The same things were measured in two ways. Each way mixes the same 9 hidden numbers, adds some noise and spreads widely along 5 directions of its own, which tell nothing about the thing.
In the rows, 128 means zero.
Some things both ways: the first way, then the second way.
[168 131 123 116 100 128 126 147 108 117 116 140 158 150 146 145 104 148
 124 123  75]
[151 136 149 137  52  63  78 136 146 114 161  90  90 101 153 159 141 135
 163 123 176 157 109 142  96 142]

[ 86 111 103 173  90 124 163  96 128 143 126 146 125 141 108 209 137 112
  68 168 134]
[177 154 138 138 108  72 168 157  96 158 132 109  32 121 164 130  79 152
 162 148 130 174 106 103 107  83]

[ 79 148 165 182  65 140 131 118 131 100 120 111 125  95 114 104 103 127
  99 126 177]
[118 151 142 115  92 144 149 150 169 146 122 119 167 143 140 149 166 133
 159 112 149 110 121 112  99 125]

[ 94 107 116 186  60 139 123 116 142 164 118 115 129 150 125 146 118 134
 155 106  95]
[129 124 165 149  63  72 141 115 150 146 183  98  58 100 141 112 139 115
 118 108 140 139 106 105 154 129]

[124 104  93 122  82 163 137 119  99 128 166  50 133 164  59 127 133 115
 162 118  59]
[165 113 163 136  82 111 113 149 133 177 155  77  98  77 132 143 152 138
 159  90 107 130 127  90 166 107]

[135 118 193 168 110 112 151 142 152 106 123 170 123 102 157 130 108 129
 100  92 141]
[114 142 148  79  80 156 160 170 118 101 184 119 133 133 112 139  97 132
 130 117 111 127 135 102 128 157]

[105 114  88 105 158 107 135 112 103 206  71 102 142 175 133 118 143 136
 177 142 133]
[116 149 177 173 117 116 119 120 185 221 151 102  75 140 137  79 180 106
 124 122 127  96  91 108 125  78]

[160 159 130  65 182 117 120 159 126 140 119 153 161 122 157 124 139 158
 133 146 132]
[157 156 163 134 114 122  68 159 154 149 114 150 151 150 158 152 136 134
 153 141 149 154 139 124  51 149]

[133 141 183 153 125 119 110 152 162 155 125 136 140 100 186 150  72 163
 105  69 115]
[ 83 149 199 134  52  72 160 124 147 112 180  99  91 131 120 103 126  98
 141 108  81 154 142  88 156 186]

[132 135 155 107 123 180  88 141 149 100 178  38 124 121  88  90 106 149
 156  88 105]
[145 133 187 143  92 149 132 135 143 178 165  99  23  66 103 136 125 162
 156  90 111 140 107  84 153  96]

[170 148 136  80 200 147 115 125 157 116 146 121 145 142 144  88 154 152
 147 131 103]
[172 158 129  82  83 139 112 134 181  82 152  87 150 126 159 157 105 138
 104 134 137 109 101 152 128 140]

[128 149 124 109 142 139  96 104 137 105 130 160 144 103 133 155 123 143
  97 173 164]
[126  94 127 144  96  97 178 150 121 162 145  82  58 121 124 110 164 129
 153 124 151  93  76 115 153  82]

[132  94 164 113 187 119 123  94 137 134 121 144 153 122 171 144  93 129
 138 101 133]
[148 156 175 137 112 171  84 169 209 151  99 131 164 119 155 170 183 132
 162  95 135 120 125 111  67 154]

[110 117 133 155  79 111 128  65 145 204 168 113  81 108  90 143 160 136
 114 129 147]
[172 169 161 144  97  95 111 157 120 157 125 109 115  94 147 133 102 145
 147 127  59 167 141 103 123 142]

[ 91 142 149 210  39 105 230 108  91  91  89 158 152 120 125 138 131  81
  57 151 132]
[135 131 121 103  81 114 140 133 160 135 150  84 122 140 153 160 141 128
 172 135 217 102  89 132 110  85]

[142 115  87 104 113 141 137 108  90 142 170  50  83 154  45  75 168 105
 170 137  95]
[184 143 151 141  65  66 116 111 117 150 133  88 111  61 143 144 104 158
 143 115  80 168 141 107 173 132]

[124 106 123 162  71 116 138 104  93 168 148 102 122 137 130  74 142 124
 142 142 139]
[145 138 156  74  68 123 143 127 159 114 177  79 125 151 138 147 131 141
 142 108 151 128 132 114 150 111]

[150 122 128 134 122 129 135 126 123  86 127 129  92 155 100 120 125 131
  87 167 136]
[187 144 144 138  72  45 147 120  95 156 136  96 125  93 155 118  95 148
 117 121  50 176 160  96 183 134]

[141  84 128 163 108  83  98  43 118 150 140 175  39 118 114 116 138 131
 108 180 189]
[188 100 144 157  88  87 101 123 120 176 112 106 144  87 132 117 174 162
 109 103  66 133 144 118 172 133]

[ 86 152 142 197  80 138 139 106 167 132 145 121 104  95 113 158 131 112
  97 114 123]
[169 134 161 146 120 145  73 136 184 159  92 150 156 129 155 156 167 145
 138 125 154 130 125 126  74 142]

[135 102  99  69 180 137 121 109  92 137 148 103 166 136 150 143 126 105
 157 117 101]
[145 114 169 127 106 159  95 160 184 145 108 110 129 130 133 172 189 140
 188 105 169 114 115 116  91 127]

[152 133  73  66 138 158  53 159 153 157 164  99 130 146 103 142 146 188
 166 157 127]
[161 132 128 108  95 117  95 163 132 129 142 124 157 152 152 139 147 142
 123 134 148 132 131 141  86 136]

[126 164 148 100 173 112 132 158 112  64  78 159 130 103 150  84 116 112
 130 132 163]
[138 147 150 167 116 131 131 136 133 162 114 171  46  98 127 142 113 166
 154 141 173 155  91 114  59 115]

Other things, the second way, with their names:
z_205: [152 102 136 134  61  77 159  77 116 140 176 111  90  79 123 108 110 146
  78 118 121 135 117 109 201 127]
z_776: [147 133 179 159 129 144  96 168 156 178 125 132  57 122 132 134 153 139
 167 124 145 136 103 107  73 110]
z_234: [129 113 133 145  70 100 209 134 112 139 125 100  80  75 116 133 144 161
 152  96 102 130 107  94 170 124]
z_491: [ 89 115 117 135  58 121 181 133 154 135 154  69 141  87 110 124 175 114
 145 103 130  60  78 122 176 126]
z_911: [118 151 171 134  84 122 166 159 146 149 139 106 134 103 135 136 130 114
 160  98  78 135 139  74 142 155]
z_837: [143 126 140 131  73 120 104 131 149 138 143  94  83 102 117 155 164 168
 167 114 177 121  93 141 108 102]
z_294: [177 119 136 155 101  76 109 116 124 166 131 124  71 108 153 128 123 150
 130 147 166 147 102 127 115  99]
z_716: [133 181 113 110  72 106 159 151 161 106 128 125 201 125 178 157 120 119
 123 127 135 128 124 126  91 167]
z_304: [123 129 167 117  67 103 140 118 155 146 150 103 188 129 133 128 153 112
 128 100  96 124 161  92 168 161]
z_252: [152 130 171 125  89 111 105 116 134 169 172 146 109 116 142 137 112 133
 123 120 164 162 146  89 116 126]
z_919: [131 149 171 110 124 132 129 189 147 130 145 140 153 190 157 110 129  94
 114 138  93 133 148 104  84 171]
z_109: [141 154 112  92  84 129 155 149 134  90 142 131 158 135 149 157  95 140
 125 144 155 129 116 133  97 150]
z_217: [132 102 175 117  97 134 119 123 158 147 160 103 115 152 109 103 165 127
 116 116 114 104 127 113 165 126]
z_539: [158 117 169 110  56  76 127 181 112 134 144 104 205 107 163 165 149 111
 161  75  73 176 204  66 150 195]
z_513: [169 150 115 102  93  99 116 170 147  97 125 122 183 163 184 147 135 128
 113 143 138 134 129 150  78 159]
z_983: [130 117 137  81  84 157 140 112 129 113 188 116  84 131  97 140  95 160
 130 138 185 111 101 128 139 101]
z_492: [115 125 141 103  65 101 203 152 103  96 196  99  44 114 121 121  91 133
 126 120 126 139 102 104 153 135]
z_273: [124 137 152 172  74  60 132 124 147 139 122 103  95  99 140 125 147 120
 158 130 121 135 102 122 124 153]
z_115: [111  89 147 142  69  82 165 128 123 144 138 114 136 111 124 130 161 114
 157 109 140 123 131  92 158 153]
z_183: [151 166 150 129  73  86 118 131 143 141 143 117 100 104 160 169 105 145
 174 128 179 169 121 111  88 121]
z_230: [109 118 141 121  94 165 135 248 116 140 164  98  89 110 114 161 179 129
 200  90 148 109  99 106  67 130]
z_912: [150 140 170 128  59  70 141 118 136 153 141  75 164 103 140 124 139 126
 139  94  45 147 167  87 198 151]
z_182: [159  94 185 131  96 175  58 136 171 156 154 128  76  85 107 171 168 161
 161  92 187 128 113 110 105 121]
z_650: [155 171 133  97  98 147 125 141 143 109 140 132 118 130 139 153  89 165
 129 144 148 142 111 138  83 126]
z_256: [ 92 119 165 147  86 103  99 142 159 149 137  90 113 150 111 132 189 111
 203 131 172 102 103 129  99 127]
z_967: [132 126 147 175  69  62 113  97 125 179 134 132 119  90 130 120 151 139
 131 121 140 148 126 114 128 138]
z_790: [148 125 146 101  98 138 131 150 120 130 182 115  65 137 120 121 107 150
 118 134 144 130 106 123 120 107]
z_63: [118  82 124 111  94 119 174 174  85 138 203  95  56 139 107  93 130 118
 116 132 140  94  90 114 152 102]
z_796: [119 152 121 109  78  99 174  96 209  90 158 110 114 168 178 120 132 105
  83 150 211  94  64 155 110 125]
z_173: [179 128 104 166  71  45 125 116 101 146  91 115 138  65 154 154 121 160
 152 142 129 152 118 133 132 136]
z_235: [140 109 184 172  85  92 108 131 162 161 122 100  39  89 128 156 173 143
 205 105 174 147 100 103 111 116]
z_713: [138 109 165 100 109 171  94 147 156 148 147 146 197 166 123 129 169 126
 106 113 127 109 156 111 115 154]
z_421: [140 130 164 128  98 134 109 146 139 179 163  83 110 117 116 113 146 131
 142 115  96 107 121 108 156 103]
z_117: [169 132 161 151 100 103  95 157 141 164 111 115 152 102 152 139 156 132
 142 111  80 144 146 105 123 154]
z_18: [135 150 143 151  86  85 142 111 169 118 135 153  76 117 167 142 114 129
 119 143 203 153  89 127  76 146]
z_787: [137 152 128 107 118 196 126 208 159 142 120 124 165 129 143 171 154 138
 168 114 146  99 106 118  60 127]
z_624: [116 154 157 139  64  81 132 140 114 135 138 116 156 111 123 129 123 129
 157 122  83 153 151 105 130 175]
z_498: [140 174 144  90 100 154 133 166 171  90 101 156 198 159 163 187 117 141
 159 129 158 150 145 120  49 176]
z_400: [151 158 126 150  60  62 219 110 145 113 120 110  51  68 168 148 102 158
 132 112 141 162  88 107 140 126]
z_865: [109 142 143 146  80  90 140 112 136 164 153 119 131 127 127 100 144 122
 117 132 124 117 116 120 134 127]
z_417: [109 142 159 120  91 134 103 150 144 150 165 106  98 152 110 130 152 137
 175 129 170 118 108 128  89 106]
z_552: [143 146 145 100 118 123 139 187 106 116 153 123 127 181 140 103 102 121
 112 154  79 135 138 123 106 149]
z_532: [167 108 183 135 132 123 108 156 120 193 150 113  70 155 129  99 145 133
 135 126  98 137 137  93 136  93]
z_883: [178 100 169 144 117 115 129 149 116 154 111 132  72 122 126 128 140 165
 139 117  98 159 136 100 129 130]
z_651: [144 149 150 142  90 110 130 114 180 166 108 120 172 116 159 142 156 127
 139 115 133 122 128 107 125 132]
z_299: [139 128 171 117  91 176 114 148 174 140 169  83  47  85 110 160 134 148
 169 102 160 106  83 110 130  99]
z_740: [180 162 166  96 130 174  65 180 157 140 134 144 153 161 152 154 119 150
 127 134 124 145 148 124  61 138]
z_677: [167 126 152 120 101 145  85 173 162 137  99 125 150 120 152 198 165 152
 202 110 187 143 129 116  61 133]
z_591: [156 144 183 114  95 112 109 180 112 132 195  79  41 129 125 108  99 130
 133 125  68 156 128 109 138 127]
z_424: [126 125 153 135 105 145 147 175 184 163 132  68 147 119 146 123 187  93
 145  98  90  67  97 102 154 125]
z_768: [203 161 155 109 104 134  77 157 113 141 148 128 136 106 142 136  85 168
  97 128  55 170 160 118 120 147]
z_642: [141 160 157 169  63  57  99 118 170 164 136  90  91  81 169 158 147 122
 182 118 176 151 101 118  99 119]
z_172: [112 138 158 161  76  78 126 159 131 143 133 123  66 104 142 162 142 129
 211 122 192 163 105 107  63 138]
z_584: [116 123 152  86  96 145 167 179 120 124 180 116 135 159 124 117 127 112
 118 113 105 116 139  94 137 146]
z_697: [103 123 138 130  75 117 139 132 165 150 148  78 160 126 123 121 179 107
 147 116 131  74 102 124 154 125]
z_756: [ 96 130 125 147  59 104 143 111 174 137 143  78 107  91 121 144 168 127
 171 123 190  82  64 140 132 112]
z_634: [187 139 159 121  91  94  69 115 159 130 122 134 174 143 166 140 139 142
 103 130 122 158 159 134 111 161]
z_169: [133 132 152  94  70 118 147 143 120 112 192  86  85 118 118 131 101 134
 134 121 126 130 117 111 154 127]
z_67: [147 150 164 134  90 165  93 114 175 205 145  99 109  82 115 158 160 168
 176  94 164 113 109 104 127  68]
z_437: [141 114 162 112 111 171 109 192 133 161 158 124 137 131 122 141 158 128
 146 102 120 116 139  95 106 135]
z_52: [134 112 173 129 100 123 124 130 133 160 157 127  96 147 112 103 153 140
 119 117 116 130 134 106 136 124]
z_271: [135 177 145 106  81 131 184 154 148 132 116 119 153 120 149 164 120 153
 170 104 112 149 139  89 110 135]
z_782: [144 126 126  72 100 156 201 191  96 103 165 149 160 142 142 135  88 128
  87 116  92 136 153  84 132 167]
z_557: [158 158 158  59 100 164 140 209 113  81 151 119 103 159 130 178  86 167
 182 122 124 172 147 107  73 141]
z_34: [167 130 165 144 100 105 126 144 115 187 128 113 129 103 134 121 136 145
 138 108  63 151 156  84 155 125]
z_995: [117 110 163 131  73 139  82  85 197 124 171 109  83 117 107 136 172 141
 124 120 209  95  78 153 122 121]
z_736: [165 121 134 121 115 148 117 161 143 120  99 108 143 129 126 141 146 155
 141 135 100 106 112 138 122 138]
z_279: [131 180 143 162  94  83 192 130 157 148  76 125 161 121 162 113 137 128
 125 125  53 137 127 103 131 160]
z_377: [107 151 143 113  85 118 184 167 139 129 132 117 201 156 140 112 151 105
 120 110  61 116 152  96 139 173]
z_490: [108 123 103 118  67 136 185 147 158 117 137 116 123 101 138 178 162 143
 170 108 230  98  75 124  92 115]
z_157: [163 173 150 130  97 128 111 163 138 144 129 104  72  92 144 169 105 165
 188 128 144 153 100 120  78 105]
z_766: [146 174 143 124 129 155  98 186 154 151 134 101  96 155 140 123 133 141
 152 150 121 109  90 146  66  98]
z_765: [124 134 174 127 108 108 118 160 104 124 176 103  24 151 101  97  95 134
 148 156 107 144 106 126 113 125]
z_928: [137 173 146 144  93 129  90 144 139 156 160 101  42  94 117 140 110 163
 172 143 162 132  74 144  77  86]
z_408: [139 139 149 147  65  73 146 138 105 189 166  97 136  81 140 116 134 123
 130  97  76 146 149  79 170 129]

Some of these things the first way, each followed by its name:
[154 113 121 107 166 141 100 148 160  99 146 116  93 148 109 101 139 143
 164 126 132] | z_205
[123 106  90 111 147 108 143 148  93 151  68 111 112 168 115 113 132 117
 175 135 125] | z_865
[174  99 143 135 144  92 139  92 137 153 129 169  79 140 132 109 151 145
 124 147 140] | z_768
[122 131  83  87 112 173 120 134  89 114 168  67 165 128  91 131 136 106
 157 129  82] | z_677
[135 168 144 118 119 101 159 138  97 151 110 147 160  99 151 171 113 127
  77 116 107] | z_256
[132 112  88 119 142 110  95  96 137 166 119 180 127 150 155 165 140 151
 138 180 150] | z_513
[118 209 119 170  73 129 119 160 143  96 107 134 120 115 131 130 133 134
  69 151 103] | z_552
[133  89  98 119 109 111 130  81  80 193 157  70  94 145  92  68 164 120
 175 138 134] | z_912
[113 129 127 156 123 137 117 152 140  43 103 161 135 131 132  83 126 111
 157 141 148] | z_782
[123  65 160  94 181  93 116  77 100 158 133 151 129 113 153  95 126 138
 149 144 229] | z_271
[ 95 100 169 182 106 124 133  99 182 138 114 171 123 114 124 174 107 148
 103 116 179] | z_716
[153  79 108 115  92 152 134 147  87  84 138 128 166 161 121 137  96 128
 151 116  74] | z_539
[126 144 137 127 185 120 136 168 137  60  54 179 173 138 184 124 105 126
 129 118 123] | z_18
[105 141 139 194  68 124 136 142 146 130 126 137 102 115 134 115 133 120
 114 114 129] | z_713
[128 100 143 149  99  70 166  88  88 187 112 165  82 101 131 130 137 106
 123 121 160] | z_624
[130 153 174 174  58 119 155 171 138 114 119 154 139 107 130  69 144 140
 120 123 148] | z_252
[146 117 132 147 138  99 145 131 118 116  96 172 126 141 162 135 123 124
 106 143 126] | z_790
[157 129 127  81 166 102 160 150  93 132 124 133 120 127 140  51 169 104
 164 133 130] | z_983
[107 153 179 174 108 113 167 118 134  72  94 156 133 106 130  99 116 116
  82 132 172] | z_651
[118 216 122 123 102 128 128 129 112 110  87 103 131 122 113  79 131 127
  98 162 113] | z_766
[143 134 111 114 156 145 124 148 167 113 140 150 130 150 118 212 130 147
  96 151 118] | z_294
[125 112  89  62 200 140 129  77 107 149 116 109 163 164 122 137 144 120
 179 139  93] | z_424
[129 160 126 130 129 127 151 153 113  65  95 136 136 124 127  81 141 104
 131 141 132] | z_109
[ 81  95 106 197  50 141 107 102 155 180 160 107 104 121 108 179 124 118
 139 104 120] | z_492
[ 76  42 131 182 153 139 113  71 158 113 123 139 102 145 128 200  83 112
 118 112 158] | z_400
[126 103 138 147  99 122 114  99 112 157 174 137 134  97 161 142 114 131
 107 133 140] | z_557
[120 139 173 148  89 111 147 135 120 108 107 188 171  87 160 187  76 134
  75 106 143] | z_172
[129 130 149  80 153 136 122 120 122 129 133 117 150 109 131  85 132 135
 164 113 153] | z_911
[133 140 168 157  91 118 119 114 109  91 117 146 105 105 134 114  86 136
  83 133 141] | z_837
[ 94  67 136 161 117 128 101  63 122 120 145 131  75 108 110 151  96 106
 125 131 180] | z_234
[167  57 154  57 194 125 150 113 102 156 158  84 135 148  99 108 125 149
 163 115 158] | z_67
[110 183 148 161 101 127  97 128 195 177 129 177 151  87 178 156 139 171
 106 132 161] | z_919
[134 145 116  85 178 156  82 174 128  67  92 105 141 146 130 115  87 149
 148 130 131] | z_377
[ 96 120 128 150  91 119 165  97 100 142 112  95 120 118  88 140 120  89
 121 103 116] | z_756
[ 95 143  91 157 104  92 139  51  86 158 134 123  59 108 105 104 178  66
 123 159 126] | z_736
[137 216 100 102 108 132 120 168  86  79 107 105 143 129 130  35 161 126
 128 181 113] | z_532
[139  99 124 178 120 108 137 108 152 165 126 161 100 158 153 170 124 138
 100 133 114] | z_634
